The rows come from 4 hidden closed curves, with some noise, and rows from the same curve form a group. Each curve winds through 8 dimensions. The rows are also pushed far along 6 directions, which tell nothing about the answers.
In the rows, zero is written as 128.
Some rows, each with its group after it:
[169 112 134  94 151 148 153 138 123 107 118  75 121 143 149 125 135 138
 137 132 122  78] | Z926
[ 91 169 129 132 133  96 112 189  54 121 143 175 122 109 134 151  92 163
 113 143 140 137] | Z640
[128 164 139 110 182  93 150 200 118 122 142 179 133 135 177 162 106 175
 123 119 135  94] | Z74
[133 178 157  84 163  73 152 145  99  78 148 126 102 125 138 155 110 211
  95 158 115 107] | Z926
[132  99 164 115 116 116 167  90 151 160 163  78 110 168  87  74 131 129
 131 172 153 181] | Z640
[136  73 148 156 124 163 109  68 115 154  81 138 133 104 109  80 103 106
 209  75 184 156] | Z926
[170  97 118 123 142 137 116  87 147 105  64  99 148 127 116 137 134 125
 176  93 126 120] | Z640
[120 128 115 140 152 119 115 165 153 125 111 186 166 144 156 182 132 120
 144  89 154  86] | Z640
[122 132 165  82 169 131 150 153  71 170 179 108 115 156 110 102 115 155
 154 166 182 123] | Z759
[152 108 157 101 145 116 142 158 174 111 176 211 141 158 182 165 112 135
 112  92 162  69] | Z640
[151  92 117 154 132 124 131  63 177  62  86  82 116 129  98 116 112 160
 149  87 125 160] | Z926
[132 121 121 167 125  97 124 116 159 101 111 150 143 119 136 135 120 137
 101 122 110 170] | Z640
[ 97 186 136  92 161 105 114 141  68 145 132 100  92  77  75 138 111 182
 131 159 110 130] | Z759
[176  90 144 116 159 147 145 160 104 168 127 139 141 144 175 125 111 108
 145 108 149 105] | Z640
[ 98 123 142 121 127 125 111 122  82 142 181 194 135 122  80 122 102 128
 143 114 205 160] | Z640
[127 141 139 129 153  92 132 104 163  88 124 163 153 136 117 142 141 165
 131 127 146 146] | Z640
[113 129 151 111  97 106 155 147 157 116 179  95 120 171 134  97 146 139
  84 213 110 144] | Z74
[121 151 119 112 116 140 114  73  95 120 117 158 132 118  85 136 140 121
 172  88 163 131] | Z759
[117 126 113 178 129 113 138  84 203 131 118 160 159 118 109 117 162 104
 113 109 130 180] | Z74
[ 81 161 145 126 137  86 143 121 156 125 183 137 104 144  93 143 124 166
  90 150 142 144] | Z640
[127 110 126 124 134 147 132  62 159 102 137  88 107 106  56  89 129 145
 151 110 148 160] | Z926
[163 110 116 157 134 121 144 114 183  62 105 102 139 128 166 121 142 147
  89 133  83 140] | Z926
[148 133 125  86 133 141 121 146 118  95 142 193 132 105 137 148 113 135
 151  77 152  78] | Z74
[118 154 140 117 138 106 137 177  96 158 165 129 111 165 171 155 114 141
  91 161 111 108] | Z759
[148 108 140 104 123 135 107 138 104 103  99 129 113 125 147 147  88 147
 170  94 136  78] | Z926
[147 115 171  94 159 114 181  99 199 103 173 134 117 139 118  97 135 163
 125 128 162 119] | Z759
[109 127  92 163 107 144 116  80 118 127 131  63 106 125  85 117 138 108
  94 133 106 165] | Z759
[140 148 130 106 144 125 109 173  96  93 101 162 130  92 176 163 110 152
 131 109 111  59] | Z74
[ 97 145 104 178 114 101  95  61 146  88  62  88 140 102  76 124 149 144
 133 143  98 189] | Z74
[146  86 141 158 127 106 150 126 192  99 136 144 147 155 152 110 122 134
 106 132 137 161] | Z640
[160  99 142 101 147 136 151 130 124 140 133  59 123 150 123 103 133 131
 131 165 125 127] | Z640
[147  85 129 149 101 145 136 145 132 150  97 148 142 135 163 121 119  80
 147  96 145 115] | Z926
[158 129 128 111 140 124 136 157 107  95 104 133 117 132 172 138  97 158
 151  98 117  94] | Z74
[145 133 107 164 139 124 127 131 157 101  63 165 151  99 165 151 132 125
 142  74 110 118] | Z926
[141 158  97 124 133 114 105 142 124  78  72 116 151 119 154 186 154 138
 113 130  75  82] | Z926
[158 105 142 108 155 156 142 100 139 129  97 140 125 110 127 121 118 126
 191  57 171  86] | Z759
[138  95 119 145 134 162 142 111 158 169 125 113 149 141 117 106 157  77
 146 114 151 135] | Z926
[ 83 166  76 180 120 135  88 109  68 182  87 114 127 103  86 157 137  91
 130 107 110 166] | Z759
[139 106 142 104 158 149 149  80 143 140 149  94 114 130  79  93 128 134
 160 109 171 131] | Z74
[ 96 128 161 128 142 115 170 125 143 203 206  62  99 141  79  64 143 129
  75 225 127 199] | Z759
[130 137 133  94 151 133 126 137  15 129 133 127 100  92  86 127  81 154
 156 101 176 120] | Z926
[ 95 164 148 137 149  85 126 163 161 126 148 192 132 118 154 171 122 157
  92 132 125 107] | Z74
[153 150 131  97 142 123 122 149 113  83 107 142 126 128 172 161 119 166
 142 115 106  78] | Z926
[142  81 135 139 148 180 152 133 104 162 120 107 119 112 122  70 109 107
 181  93 182 130] | Z74
[146 119 127 123 126 132 117 103 132 153 113 183 156 109 116 142 138  91
 146  89 148 132] | Z640
[138 167 119 112 153 127 116 129  92 121  91  98 101 103 139 160 118 159
 135 115  85  95] | Z759
[116 186 132 115 149  98 129 124 139 129 157 175 141 108 120 149 157 149
  91 153 106 149] | Z759
[140 153  95 107 123 140  87 152  71  81  71  89 103 100 152 184 106 148
 137 100  76  50] | Z759
[122 102 140 170 104 140 114  92  96 186 122 152 138 112 129 101 124  76
 120 126 148 174] | Z926
[109 139 118 134 136 161 103 153  76 167 115  96 127 104 128 111 134 115
 146 156 115 123] | Z926
[148  95 150 114 152 136 122  69 137 100  79  71 115 139 107 113 112 163
 198 104 155 112] | Z74
[125 140 123 104 143 143 130 153  86 124 140 195 125  88 102 126 100 137
 174  67 183 115] | Z759
[132  98 142 122 112 154 116 127  60 171 122 104 118 135 127  96 105 102
 162 136 156 130] | Z74
[103 123 135 173  92 103 138 120 149 151 158 155 144 164 148 115 143  96
  73 163 128 178] | Z759
[102 147 112 157 104 132 107 163  93 209 139 165 131 104 136 142 126  76
  96 138 102 156] | Z759
[126 111 146 123 120 103 125 114 200  33 139 155 137 166 145 152 122 176
 125 115 149  97] | Z640
[136 144 123 112 140 122 137 127 149 107 113 155 142 142 131 145 140 142
 163  99 140 111] | Z74
[125 145 101 153 100 127 124 114 187  96 106 124 137 123 143 144 164 114
  97 128  74 128] | Z74
[101 151 123 137 102 115  98 155  63 123 112 105 104 141 148 159 102 145
 118 148 104 114] | Z640
[132 138  93 151 104 121 119 115 133 100 123 106 132 136 124 147 145 118
  80 141  82 154] | Z926
[130 157 117 100 168 135 125 203  88 142 121 108 130 108 141 145 127 147
 136 153 104  93] | Z759
[123 176 117 122 171 106 113 167  69  93 103 102 109  89 138 153 103 194
 116 147  83 119] | Z759
[134  91 121 180 134 130 135 112 143 112  88  15 122 144 139  97 133 135
 101 178  87 162] | Z640
[150 107 122 151 114 127 162  98 188 128 141 117 138 146 121  97 153 107
  99 136 113 183] | Z640
[156 118 131 109 117 106 117  78 178  41  65  80 125 137 131 140 131 170
 154 121  94  98] | Z74
[142 105 131 121 110 148 130 132  80 129  88 111 110 113 126 114  99 120
 175  95 148 110] | Z926
[114 128 129 131 144 132 118 143  83 185 144 135 119 145 128 139 103 118
 142 117 153 129] | Z74
[103 126 119 156 101 130 100 111 157 154 149 157 139 136 125 150 143  91
  94 130 119 140] | Z74

New rows, each followed by its group:
[ 61 146 141 163 102 127 139 149 136 217 195 172 134 127 108 105 156  76
  79 178 151 176] | Z74
[112 129 139 140 153 108 116 145 168  99 140 153 134 121 143 153 118 158
 105 129 131 107] | Z74
[149 104 150 130 136 123 140  83 169 111  82 109 129 138 124 110 125 148
 181 107 141 136] | Z759
[155 104 108 116 114 161 110 133 108 102  88  95 118 132 152 148 113 115
 156  88 117  67] | Z759
[103 134 143  96 161 134 129 137  83 159 163 186 131 120  74 131 106 137
 186  88 224 119] | Z640
[ 92 147  89 165 107 143  76  97  85 175 103 174 157  88  86 154 147  64
 133  95 141 152] | Z759
[120 156  96 137 107 123 103  96  98 117 123 185 135 101  91 162 128 115
 126  78 133 158] | Z926
[108 122 143 143 148 142 167 149 114 231 182 177 130 144 120  99 125  85
 137 111 193 162] | Z759
[147 131 119 123 132 144 122 163  98 119  88  81 100 123 175 144 103 144
 137 121  82  81] | Z926
[117 104 150 150 130 121 130  92 153 165 134 104 134 156 121 106 139 113
 124 154 143 157] | Z74
[107 104  94 179 100 149 108  75 189 139 123 121 155 131  84 117 166  74
 119 117 129 175] | Z74
[109 134 102 166 112 147 120 172 110 148 128 143 155 115 153 116 151  87
  99 156 111 146] | Z74
[162  82 148 100 154 185 151 122  78 187 116  49  81 141 127  90  90 120
 197  94 163  93] | Z759
[127 119 122 117 132 146 132  68  84 148 146  50  92 135  57 105 120 132
 135 131 142 165] | Z926
[115 126 157 131 132 100 173 145 115 148 160  62  88 149 125  93 109 156
  84 189 119 160] | Z926
[145  76 142 177 104 125 139  66 178 140  89 143 140 134 135 104 125  92
 141  88 149 167] | Z926
[130  71 119 201 104 130 129  77 215 124  79 105 164 145 131  91 158  84
 131 128 125 180] | Z74
[130 170 121 125 124  84 150 142 152  75 119  81 102 124 152 133 133 177
  68 173  48 130] | Z74
[130 110 145 147 136 124 125  92 186 114  89 153 136 123 134 138 125 135
 166  80 149 112] | Z74
[122 146  96 141 118 141  92 145  86 135 123 163 135  85 137 153 122 102
 103 106 104 117] | Z74
[102 175 119 106 119 129  98 159  65 191 157 159 128 117 122 166 137  99
 106 150 112 112] | Z759
[111 167 123 123 144 100 143  96  89 123 174 148 118 106  64 130 128 151
  89 132 149 185] | Z926
[126 124 135 126 133 128 148 194  47 169 177  91 104 161 155 113  97 129
  87 181 128 143] | Z926
[141 134 137 108 128 106 115 157 143  90 118 142 134 125 157 150 117 158
 122 142  99 104] | Z759
[123 136 126  96 157 148 106 141  50 148 133 113 114 127 102 139 101 147
 172 117 160 108] | Z926
[118 199 115 102 136  98 130 226 127 133 143 209 136 111 190 205 134 132
  84 123  82  60] | Z759
[175  83 116 131 116 171 143 150 175 138  76  98 143 155 188 130 145  80
 165  95 108  69] | Z759
[135 157 119  81 158 146 119 102  55  95  76  97  99 103  75 129 102 183
 236  73 161 103] | Z74
[114 191 126  90 172 104 126 184  81  85 145 109  99 123 138 164 107 211
 113 155 100  92] | Z74
[ 75 164 117 151 131 113  92 145  82 164 137 200 143  74  97 149 121 112
 118 117 152 147] | Z74
[143 151 116 154 117  97  99  88 135  85  53 165 139  95 148 174 123 144
 133  84  87 134] | Z640
[145 118 112 134 164 153 114 162  67 137  95  85 130 138 163 134 110 135
 155 124 123 104] | Z74
[ 93 157 130 151 112  85 127 101 174 118 153 196 129  88  92 133 130 135
  85 120 126 177] | Z759
[105 172 123 104 148  91 139 169 144  66 176 135 116 128 113 144 122 197
  91 159 114 128] | Z74
[140  89 186  85 130 139 171 148 156 131 211 119 115 177 151  79 126 142
 117 181 170 109] | Z74
[164 101 124 122 128 140 140 118 138 113  61  41 119 169 154 138 133 128
 165 121 104  88] | Z926
[110 136 111 174 135 108 111 196 136 159  96 184 177 135 191 166 140  92
 111 130 116 113] | Z74
[132 102 113 150 126 173 124 181 122 140  69  44 127 139 180 124 141 103
 149 151  94  72] | Z74
[133  84 125 176 123 140 140 186 172 157 150 156 163 154 204 131 143  69
  70 142 126 108] | Z640
[109 151 138 135 111  99 117 151 155 100 134 189 120 102 157 160 112 145
  94 117 108 104] | Z74
[118 110 137 132 114 140 100  91  70 130 119 108 114 115  93  98 101 134
 159 130 155 159] | Z74
[106 138 104 177 100 121 129  86 174 164 127 139 159 150 113 119 179  79
 103 145 112 195] | Z74
[131 128 105 164 120 135 114  91 172 121  96 108 129 119 138 146 149 110
 105 112  83 129] | Z74
[123 153 128 119 148  91 151 120 114 113 161 144 128 135  94 145 129 152
  94 133 147 157] | Z926
[104 151 153 124 118  96 135 110 140 113 166 236 129  95  99 116 108 153
 137  98 177 169] | Z926
[155 116 119  90 136 172 109 148  73 142  91  32 109 139 141 135 127 122
 165 146  98  65] | Z759
[114 132 104 160 105 145 109  95  96 160  90 173 148 113  98 126 132  87
 177  78 159 172] | Z926
[126 134 133 155 141 108 158 156 158 142 157 168 143 118 157 125 137 117
  68 140 123 146] | Z926
[137 145 121 129 146 120 128 170 126 172 128 162 142 136 186 170 132 102
 101 117 104  87] | Z74
[110 169 122 127 121 107 133 151  73 128 151 108  99 121 129 120 112 157
  89 170  92 159] | Z74
[ 86 156  99 182 122 128  81 184 104 144  98 166 151 106 164 177 132 107
 105 131 100 118] | Z74
[135 159 103 138 103 109 103  93 178  66 106 153 141  88 130 160 157 133
  80 122  60 130] | Z759
[121 153 107 121 148 134 102 113 111 124  94 136 137  81  79 140 135 140
 168 104 127 140] | Z759
[127 147 133 129 143  96 155 169 153  82 152 124 143 145 163 122 146 165
  77 188 101 134] | Z759
[156  93 151 105 146 162 172  96  90 141  99  86 110 130  94  70 114 133
 216  92 198 131] | Z926
[141 110 134 137 151 140 119 132 133 134 109 202 141 127 163 166 102 118
 167  42 175  81] | Z640
[154  94 173  79 131 126 177 125 129 119 186  95 114 180 112  70 118 160
 144 174 171 152] | Z640
[159  97 142 135 125 121 157 117 220  98 144 141 148 152 153 102 147 132
 114 139 117 153] | Z759
[109 143 116 150 132 107 112  74 115  73  95  69 116 116  84 120 130 170
 124 147 113 165] | Z759
[123 125  99 161 115 144 120  58 123 163  84  53 132 132  82  99 166  90
 144 140 107 180] | Z74
[131 144 135 119 108 109 149 132 164 116 148 148 123 155 147 145 138 133
 103 133 110 123] | Z640
[143 127 142 125 152 117 157 162 133 116 108 125 140 130 161 121 132 144
 134 139 133 107] | Z926
[131 122 121 164 140 134 123 198  93 170  94 109 148 156 208 136 127 107
 122 162  98 115] | Z926
[153 121 154  92 154 133 177 188 144 136 164 101  96 152 184 120 111 150
 108 142 118  69] | Z74
[138 121 143 115 141 105 159 172 173  84 142  76 109 137 156 116 122 171
  87 176  90 105] | Z759
[153 118 145 108 147 133 149 204 129 148 151 183 143 137 189 128 113 126
 134 124 139 100] | Z759
